All groups share one centre, and each spreads out both ways along 10 directions, with some noise.
Some rows, each with its group after it:
[ 10.6 -12.7   7.8  -6.0   3.6 -14.6  -7.1  19.6   0.1   7.9  -2.3   6.3
   7.8  16.1  -4.2   2.2   1.0   2.6 -10.1   4.0  -1.9] => (1)
[  0.3  -0.5 -12.5   4.0 -23.2   7.1  -7.9 -26.5   8.6 -10.3 -16.9   8.3
  -3.6 -15.7 -17.4 -23.6  -7.0  10.9  -1.2 -12.2  50.1] => (2)
[ 11.5  -0.1   9.6  -6.5   0.9 -11.8   3.8 -10.7 -21.6  19.2 -27.9  15.4
  28.2 -19.2   9.0   0.7  41.5   2.4   7.4  -3.5 -27.9] => (2)
[ 28.0  11.3  19.0  -6.6 -14.8 -21.1 -26.9  18.4  12.4  -1.6  17.9 -16.2
   4.7  -7.8  21.1  15.4   5.5   9.1  -1.3   0.7  20.7] => (1)
[ 25.5  10.3  -1.9   6.8  -8.3 -16.3 -11.6  17.0 -22.3  -2.8  -8.4   5.9
  29.5  27.4  29.7  31.7  15.4 -31.3   7.9   8.0  26.5] => (3)
[-23.8 -31.6  -8.7  -1.0   2.4 -15.2  12.6 -18.3   9.8  12.0  18.4 -47.2
 -43.1  24.9 -10.0   3.8  -0.2  25.0   6.7 -34.8  -5.7] => (1)
[ -9.2 -21.7  23.5  -2.9  11.7 -10.3  18.6  35.9 -12.7   8.3   8.1 -15.4
 -13.9  37.4 -32.5   9.3  -5.1  -5.0 -34.4  22.0 -15.5] => (1)
[ -2.0 -17.0  11.4 -20.4  -6.6  -8.1  -6.9   3.6   8.1  -5.3   4.4  17.2
 -13.1 -37.0 -10.5 -16.9 -19.7   6.2 -16.7  -7.1  11.3] => (1)
[-22.3 -13.7  -6.0   4.8   0.1  -7.0   2.4 -14.2  23.2  -5.4  -0.6 -26.6
 -32.1  40.1  -1.5  30.7 -11.5  15.0 -23.3  13.2  23.0] => (1)
[  6.7   0.3  -4.7  -3.4 -25.0 -12.0 -17.3  -8.4  11.4 -10.9   6.2 -10.1
  -4.7  -5.7   9.1   6.8 -12.9   0.3  -1.6 -12.5  31.4] => (2)
[  4.0 -17.5  -4.9 -17.6  -0.2 -20.5  -8.0   8.8   6.4   9.4  20.2 -17.1
  -9.1  15.9  16.8   5.0 -18.3  14.7   5.8 -33.3 -41.2] => (3)
[ -3.6  -5.3  54.0   5.1 -13.8 -13.8  15.5 -12.7 -49.2   2.1  17.4 -23.5
   4.2 -18.7   4.1  15.9  27.6 -17.3 -36.5   6.5  -7.5] => (0)
[  7.7 -21.0   8.3 -31.1 -13.7 -23.4  -9.4 -11.0  -7.9  15.5 -20.1  22.2
  17.2 -60.7   3.2 -37.8  13.9  26.7 -12.6 -29.5 -22.4] => (0)
[  2.1  -0.4  -7.7  -7.5   3.8  -5.7   0.6   3.4   6.1   7.2 -26.1   7.6
   1.2  11.6  -5.0  19.7   7.6   7.2  -5.4  18.2   0.4] => (0)
[  8.4   4.0  -5.7   2.1  10.4  -6.3  -1.6  34.9  -5.9  -6.2  24.9 -27.4
 -25.0  12.4   6.3  -4.5  -6.1   1.7 -12.4   0.0  14.7] => (2)
[ -6.9 -12.3 -29.8  -6.7   8.5  -6.2  -9.6 -10.9  14.0 -12.2 -13.2  15.2
  -3.9  -0.8  34.8 -21.8  -9.7  22.4  -5.7 -25.1  -4.9] => (0)
[  4.7   5.8   3.0   9.9   5.8  10.9  -0.2  -8.7   1.6   3.6 -22.0   9.1
   7.0   6.7 -17.5 -24.3   8.0  27.3 -19.2  12.9  -2.2] => (3)
[ -9.9 -19.2  12.0  -3.0   3.1  -4.0   8.0 -12.3  -6.7   5.2  12.4  -8.5
 -16.0  -4.2 -11.7 -13.0  -2.8   8.9  -4.6 -20.4 -14.4] => (3)
[-18.5   1.3 -13.3  -0.6  -0.9   0.0   3.6 -46.7   7.9  -7.4 -22.9  -2.2
  -2.3 -20.9  40.8  -3.9  19.4  19.7  -5.4 -18.3 -12.1] => (2)
[  5.2  -7.0   9.6 -18.4  -2.1 -14.8  -8.6  16.9   7.0   1.5   2.2   7.7
  -1.8  -7.5   2.3  17.5 -11.5  -2.6  -6.3  11.4  -2.5] => (0)
[ -4.7  25.9 -18.3   2.7  -3.0  12.1  12.5   6.0  -8.9 -12.2 -17.8 -20.5
 -12.5 -10.0   1.7 -12.8  12.4   7.0 -20.0  10.8  13.3] => (0)
[-10.8 -10.6  19.6   2.3   1.6   1.0   1.0 -11.0   8.0   3.1 -14.6  10.2
  -4.6  14.3 -28.2   5.3  -3.9  13.2 -29.6  27.1   8.3] => (3)
[  2.8  -7.8  -3.2  -3.7  13.7  -4.1   9.9  -2.1  -8.4  10.8  14.9 -23.4
 -24.6 -37.2   2.3 -44.1  29.0  29.6  12.6 -38.2 -10.9] => (2)
[ 34.0  11.8  24.5   4.8 -14.4  -3.1 -15.1  23.1  -9.1   8.0   4.0   2.3
  23.0  16.5 -24.6  -4.5   1.9   1.6  -6.2  15.1  12.8] => (3)
[ 14.3  -4.8  27.7 -18.4  15.6 -24.2  -5.6  28.0  -5.8  14.1   5.5   0.0
   3.6 -12.1  17.6  20.2  20.7   7.6 -12.1  14.0 -30.1] => (2)
[ -9.4  -7.5  -0.7  -8.5  -7.7  -6.1   4.9  -5.9   2.5   2.6  -0.5 -14.7
 -19.2  -6.5  -5.3   6.7  -1.1   9.2  -6.8  -2.3   9.2] => (3)
[  9.2  19.3 -23.4   4.0  -4.9  10.0   4.0  25.7  -1.4  -8.8  -5.6 -20.8
 -16.1  17.8 -19.8 -11.8  -9.3   1.1 -13.2  10.6  39.4] => (2)
[  0.4  15.7  15.5   7.4   7.2 -10.1  -8.2 -14.4   2.4 -12.2  -7.2  -1.0
  14.6  -8.0  58.6  24.4  25.9   4.7 -28.3  23.1  -9.7] => (2)
[-19.2 -15.0 -18.5 -16.2  -5.6 -16.0  -1.2   1.7  13.0 -12.0   6.2 -16.8
 -27.0  10.7  29.9  33.5 -24.1  -7.9 -11.4  -3.1   8.1] => (3)
[  7.6   8.1   3.3 -11.4 -22.0 -19.1   0.9   6.8 -31.5   4.1 -10.6 -27.2
  17.3   3.3  26.2  10.3  16.0   3.0 -27.6  -0.6 -16.7] => (0)
[ 24.0 -13.0   3.1 -29.5 -30.2 -32.6 -26.8  28.2  -8.8   3.3  -2.8  15.1
  30.8   3.2  17.2   9.6 -26.1  -6.6 -22.7  -5.2   0.3] => (0)
[ 19.3  -4.8  11.8 -29.0 -21.8 -23.4 -25.0  -0.7  15.9  13.5 -13.8  18.9
  13.0 -31.8   1.6  18.6   1.4  12.4   1.3   7.2   8.9] => (1)
[ 17.9 -11.6 -12.1 -18.1  10.4 -25.1 -13.4  30.8  -0.5   1.4   7.6  11.4
  12.7   3.0  39.2  -9.3  -9.1   4.9   3.1 -27.9 -36.9] => (1)
[ -3.7 -11.9  -8.1 -30.4   3.8 -13.5   6.9  37.1  -3.6   3.7 -13.1  14.3
  -0.7   8.5   1.3  17.8 -25.3 -11.3 -25.3  15.7 -36.1] => (1)
[ 11.4 -15.0  20.8 -18.5 -11.6 -17.4  -2.9  19.7 -19.8  12.2   9.9  10.0
   8.4  -1.4 -23.2   8.8 -12.9 -20.3  -4.3  -2.0  -8.5] => (3)
[  5.3  -2.9 -16.4  -2.3  -1.5  -9.0  -3.5  -1.0   1.4   6.1 -10.8  -7.1
   1.2  21.5   5.6   6.9   4.7   8.5   5.6 -10.3   0.8] => (3)
[  3.7  -6.7 -14.4   1.4   8.5 -12.1  -8.3  11.6  12.9   2.7   7.8 -21.8
 -17.2  35.0  10.4  11.0  -3.1  16.7   0.2  -4.4  15.5] => (2)
[-23.5  -7.5 -16.9   3.1  18.6  11.2  17.0 -18.2   0.7 -18.2  -7.2  -1.6
 -27.5 -30.1  17.3 -40.8   2.3  21.9 -25.1 -17.0  -9.5] => (1)
[ 22.4  12.0  -2.5   8.0   0.2  -0.7  -6.7  13.2 -33.8 -10.8  -3.7  24.3
  32.2   5.6  26.9  -7.3   3.7 -31.3   1.8  -9.4   6.9] => (1)
[ -0.5   5.1 -16.0  -2.1  11.8  -1.6  -3.2  12.1  24.0   2.2  -7.7 -19.7
 -28.5   1.8  -2.3 -14.4   6.3  39.0 -15.6   9.9  18.2] => (2)
[  7.2 -16.5  -3.3   1.1  -7.9 -16.5 -16.1  -3.0 -15.1 -12.5  10.6   9.1
  10.9   8.6  28.1 -13.7 -15.2  -7.2  -7.8 -32.5   7.6] => (0)
[ 20.8  -1.4 -14.1 -22.0 -14.5 -31.0 -32.9   7.3  21.5  -6.9  -3.8  10.2
   8.7 -31.6  48.5  16.5  -0.6   2.6  10.0 -13.3  30.7] => (3)
[-24.3 -22.9 -10.6 -24.3   0.8  -3.6  23.3   0.1 -14.8  10.6 -22.9   7.6
 -13.4  -1.2 -28.7   8.6  -9.3  -5.9 -15.7   5.1 -22.6] => (3)
[ 17.3  -2.5  11.7   2.5  -8.8 -13.0  -4.9  -8.1 -19.4  10.1  12.1 -15.3
   6.8 -11.1   2.1  -7.5  24.8   4.0  18.6 -31.0   7.5] => (0)
[ 10.8  13.6 -17.5 -20.9 -29.3  -6.9  -7.7   6.3 -11.8  -3.4  -9.0   1.8
   7.6 -14.6   6.5  19.4 -14.7 -21.8   6.3  -1.9  12.4] => (1)
[ -7.8  -8.9   3.1 -13.5  -6.7  -3.8  -0.5   8.9  -3.4 -17.4  20.6  -3.5
 -21.9 -33.8   7.6 -18.9 -26.3  -3.4 -23.8 -13.2   6.3] => (0)
[-18.1 -22.0  24.2 -19.5  -5.8 -11.3   2.4 -12.0   0.7  -9.0   7.7  15.7
 -11.9 -38.4   5.4   4.3 -17.1  -6.7 -27.8   1.2 -10.3] => (2)
[ 12.4  -6.6 -23.2 -20.3 -13.4  -0.7   5.4  11.9 -16.2  10.1 -22.2  20.0
  10.2 -20.4 -33.9 -37.4  -6.1  -0.1  11.1 -22.8   5.9] => (0)

New rows, each followed by its group:
[  4.4  -8.2  -8.1 -26.1 -29.9 -17.4 -19.1  20.5  16.1 -10.2   7.8 -11.2
 -12.9  -3.3   0.9   3.2 -42.3   4.8 -27.9  -1.7  28.1] => (0)
[ 41.5  16.2  -7.7 -15.7 -27.4 -24.3 -33.0  21.6   0.3  -2.5   1.2  -5.5
  22.8 -28.8  33.0 -25.9   1.4  18.4   3.2 -27.5  12.4] => (0)
[ 10.3  12.7 -15.6   2.4   5.4   7.8  -0.1  16.6  -0.2   0.8 -33.9  22.9
  15.1  22.0 -18.3   9.4   6.1  -7.5  -1.8  29.9  20.2] => (0)
[ 13.4  12.6  -9.3 -23.6 -60.1 -11.1 -22.9 -13.3  16.4  -8.8 -19.4  -0.7
  13.8 -21.4  -4.8  22.0 -27.9  -8.3  -0.1  -2.1  40.8] => (2)
[ 14.1  25.8 -31.5 -21.3  21.4   3.6   3.7  37.8  26.1   8.0 -32.9  12.6
  -2.6  -9.5   8.7  20.0   8.7   7.4  14.8  29.5 -25.3] => (0)
[  2.4 -13.4   4.5 -23.7 -30.5 -23.2  -8.7  -8.7  -1.9  14.1   9.0 -12.9
  -6.5  -9.3 -11.5  37.6  -9.8  -9.9  16.9 -15.2  13.4] => (1)
[  7.0  -9.0   2.9 -23.9   5.4 -10.5   7.7  36.6 -18.8  14.0 -13.3  18.7
   8.3   3.2 -17.8   9.4  -1.2 -13.9 -11.1  15.0 -21.8] => (2)
[ 17.6  17.3  -3.6 -13.8  -2.5  -1.5   2.1  64.6 -24.0 -11.2  18.7 -10.7
  -7.7 -11.1  -3.1  -9.7 -23.7 -25.4 -22.6  11.7   3.4] => (2)
[  7.1 -24.6 -18.2 -29.8 -27.2 -33.3 -35.3 -31.6  42.7  11.2 -16.1  14.7
   8.5 -15.5  24.7  13.0 -12.7  32.9  23.3 -38.0   2.9] => (2)
[  5.2  -6.4  10.2  -3.7 -15.9 -11.9  -8.1 -16.2 -11.8   2.7   1.0   8.7
   6.3 -13.9   2.5   8.3   3.3  -9.8   7.3  -9.9  20.4] => (1)
[ 19.9   5.8 -16.4  -8.9  -4.0 -17.1  -8.7  30.0   1.5  12.0  12.9 -33.7
  -9.1  13.4   9.8   5.8   4.8  12.4  15.9 -16.6   1.1] => (2)
[-15.4  -6.2   5.3 -21.4  -3.1  -4.1   2.7   3.9   1.3 -24.3   7.1   6.0
 -23.6 -57.2  23.9  -9.1 -15.5  -7.9 -32.2  -0.2  11.5] => (3)
[ -3.6   9.8 -15.2 -30.2 -16.4  -8.1  -4.2   4.8  14.8  -1.3 -13.2 -12.1
 -17.1 -40.3   8.2   6.3  -8.9  17.2 -11.6   1.3  -2.9] => (1)
[  9.0   3.7   2.0 -15.3  -7.2 -12.6 -13.5   2.4  13.5   1.4 -22.9  12.5
   7.8 -21.7   7.5  11.4  11.5  11.1 -11.5  20.3  12.7] => (3)
[  2.7  13.6 -24.9 -14.5  11.8   2.5  11.5  15.1  -1.2  10.6 -40.8   9.0
   4.4   2.3   0.2   7.4  18.9   6.3   2.1  17.0 -21.5] => (0)
[ -1.5  -0.2 -29.0 -11.7 -22.0 -13.1   2.5  11.3  -2.5   2.6  -3.4 -30.8
 -15.8  28.7  -6.8  28.3  -8.9  -8.8   8.6  -9.8  28.1] => (3)
[-19.4  11.9   6.3   5.4  -8.2   4.6  18.4 -10.8 -10.8 -11.1  -1.5 -34.6
 -28.6 -10.5  -2.7  18.2  17.0  -4.6 -25.4  18.7  25.8] => (3)
[ 17.1  23.8  -9.5  -2.1  -1.9   0.3 -16.3  18.4   0.3 -20.0  -8.6  14.2
  14.7 -14.5  36.8  -9.3  -6.5  -3.5 -18.0   8.9  13.5] => (1)
[ -7.3  11.5  14.1   1.7  20.6  -2.1   6.7   2.7  -6.5  -9.3 -21.8  11.9
   7.0   1.0  31.6  20.7  21.2   1.0 -40.9  44.3 -18.5] => (2)
[-19.4 -15.9 -11.8  -5.4 -10.2 -16.3  -0.7 -10.1   5.1 -10.4   6.5 -19.3
 -24.0  18.2  21.6  39.0 -12.4 -15.3  -7.5  -1.7  30.5] => (3)
[  9.0  16.9 -22.6  -6.8   7.1 -11.4  -7.6  18.8 -12.6 -22.9  17.1 -11.4
  -1.1 -16.6  81.5  -1.2  -0.2 -16.8  -0.2 -28.2 -18.2] => (3)
[  1.0 -12.8   1.1 -10.8 -15.1 -16.0 -14.6 -25.9   3.7   2.4   2.6   7.0
  -2.3 -20.7  12.5   4.9  -0.6   4.6  15.3 -25.1  15.8] => (1)
[ -3.4 -18.5  -4.4  -9.2  -2.6 -11.1  -7.6  12.7  -2.0 -11.0  14.4   7.6
  -7.4  19.8   6.6   3.3 -38.3 -13.5 -11.2 -11.2   4.6] => (3)
[ -2.0  -5.3 -12.9  -2.2   5.5  -2.6  -7.6   4.5  24.4  -1.7   1.9 -12.3
 -27.7  -5.2  -2.2 -22.0  -2.2  31.4  -9.1  -4.9  28.7] => (2)
[-15.2 -20.1  -3.9 -14.2 -14.5 -16.1   1.7 -28.9  -5.1   7.1   2.7  -4.7
 -15.1  -3.2  -0.5  22.1  -8.1  -5.0  10.2 -21.6   5.4] => (1)
[-15.0 -10.0 -15.8  -8.1  14.7   0.0   3.2  -6.4  14.4 -18.3  22.8  -3.5
 -36.8 -37.7  27.1 -28.1 -16.3  10.9   5.4 -38.8 -10.5] => (0)
[ -2.5   4.6  28.5  -7.2  -0.5  -9.8   1.3  -3.8   0.9  -1.9  25.2 -30.5
 -21.3 -39.5  23.0  -2.0  13.4  17.0 -16.7  -4.5 -19.0] => (3)
[ 19.2 -11.3  -0.1 -29.3  -9.5 -28.1 -21.2  12.8   2.9  -3.1   0.3  26.9
  11.8 -54.6  30.9  -8.5  -0.8  -1.9  10.7 -25.1   8.3] => (3)
[ 11.0  -9.9 -19.7 -13.9   0.0  -8.3  -6.9  22.2  -1.8   2.9   6.4   5.4
  -9.1  -9.9  -1.6 -29.6 -17.3   6.9   5.8 -27.3   2.5] => (2)
[ 11.1   4.3  -6.2  -5.0  -0.6  -2.4 -15.0  10.5  17.3  -9.7   4.8   8.7
  -7.9 -14.4   4.4 -11.1 -14.5   3.8  -0.5  -3.2  30.6] => (0)
[ 14.8   0.5  13.4 -17.5   0.1 -15.1 -16.2  31.9   6.0 -13.6  26.2   5.9
   0.4 -20.5  31.9  -5.3 -30.1  -2.8 -22.6  -6.9 -20.8] => (3)
[ 13.1   1.0   5.7  -5.4  -0.2  -9.1 -18.4  46.6  13.7 -11.7  18.3  -6.4
 -13.0  21.4   0.7  13.8 -32.9  -5.1 -28.2  27.7  35.1] => (2)
[  5.2 -10.1 -13.7 -19.7 -22.8 -16.7 -13.6  -7.2  15.0   6.2   0.3 -12.3
 -10.2 -13.0   1.7   1.0 -15.3  14.5  10.3 -28.2  10.1] => (2)
[  3.6  -7.9 -13.7  -7.4  -8.9 -10.6  -1.4  -6.7 -13.4  -0.9   3.1   5.1
   1.6  -6.5  11.5 -11.0  -5.5  -9.3  17.1 -33.9   5.7] => (1)
[ 10.9 -11.9   9.4 -16.1 -10.9 -13.7 -17.9  -0.3  28.9  20.1 -17.9   9.3
   2.6   5.1 -31.6   8.5  -2.4  32.2  -6.1  15.4   7.0] => (3)
[-15.4 -11.9   3.9 -12.3 -14.9  -8.1  -3.5 -33.3   1.8 -13.1 -12.7  20.9
   3.0 -29.8  22.1   3.6 -11.6  -5.9 -13.7 -13.3  -4.3] => (2)
[ -4.0 -30.8  10.5 -32.1 -10.8 -27.3   7.4  19.8  -3.8  24.2   8.9  -9.3
 -12.0   7.1 -33.1  22.9 -14.3  -2.8   1.4  -8.4 -20.1] => (1)
[  9.4 -11.1  -7.4 -15.9  -3.5 -24.4  -1.2   2.3 -15.5  13.8 -21.7  12.7
  20.6   3.4  20.6  32.9  19.6 -16.5  12.0  -0.4  -6.7] => (3)
[ -3.0 -12.9 -26.5 -16.6  -0.2 -13.7 -10.3  -1.0  21.9   0.0   0.9  -5.8
 -15.8  -0.4  23.1  -9.7 -16.7  25.2   3.0 -28.7 -14.2] => (3)
[-24.0 -31.5  31.1  -2.4 -14.8 -11.7   7.8 -59.8 -18.6   0.9 -14.1  28.4
  11.3 -19.4  -9.2  14.3   7.7 -14.8  -6.4 -10.1   1.6] => (2)
[ 10.6   9.0 -16.9   0.2   4.4  -2.5 -12.3  18.9  27.5  -3.4  -4.6   2.9
 -11.7  20.2  -2.1  21.2 -13.2   0.6   6.4  22.3  29.9] => (0)
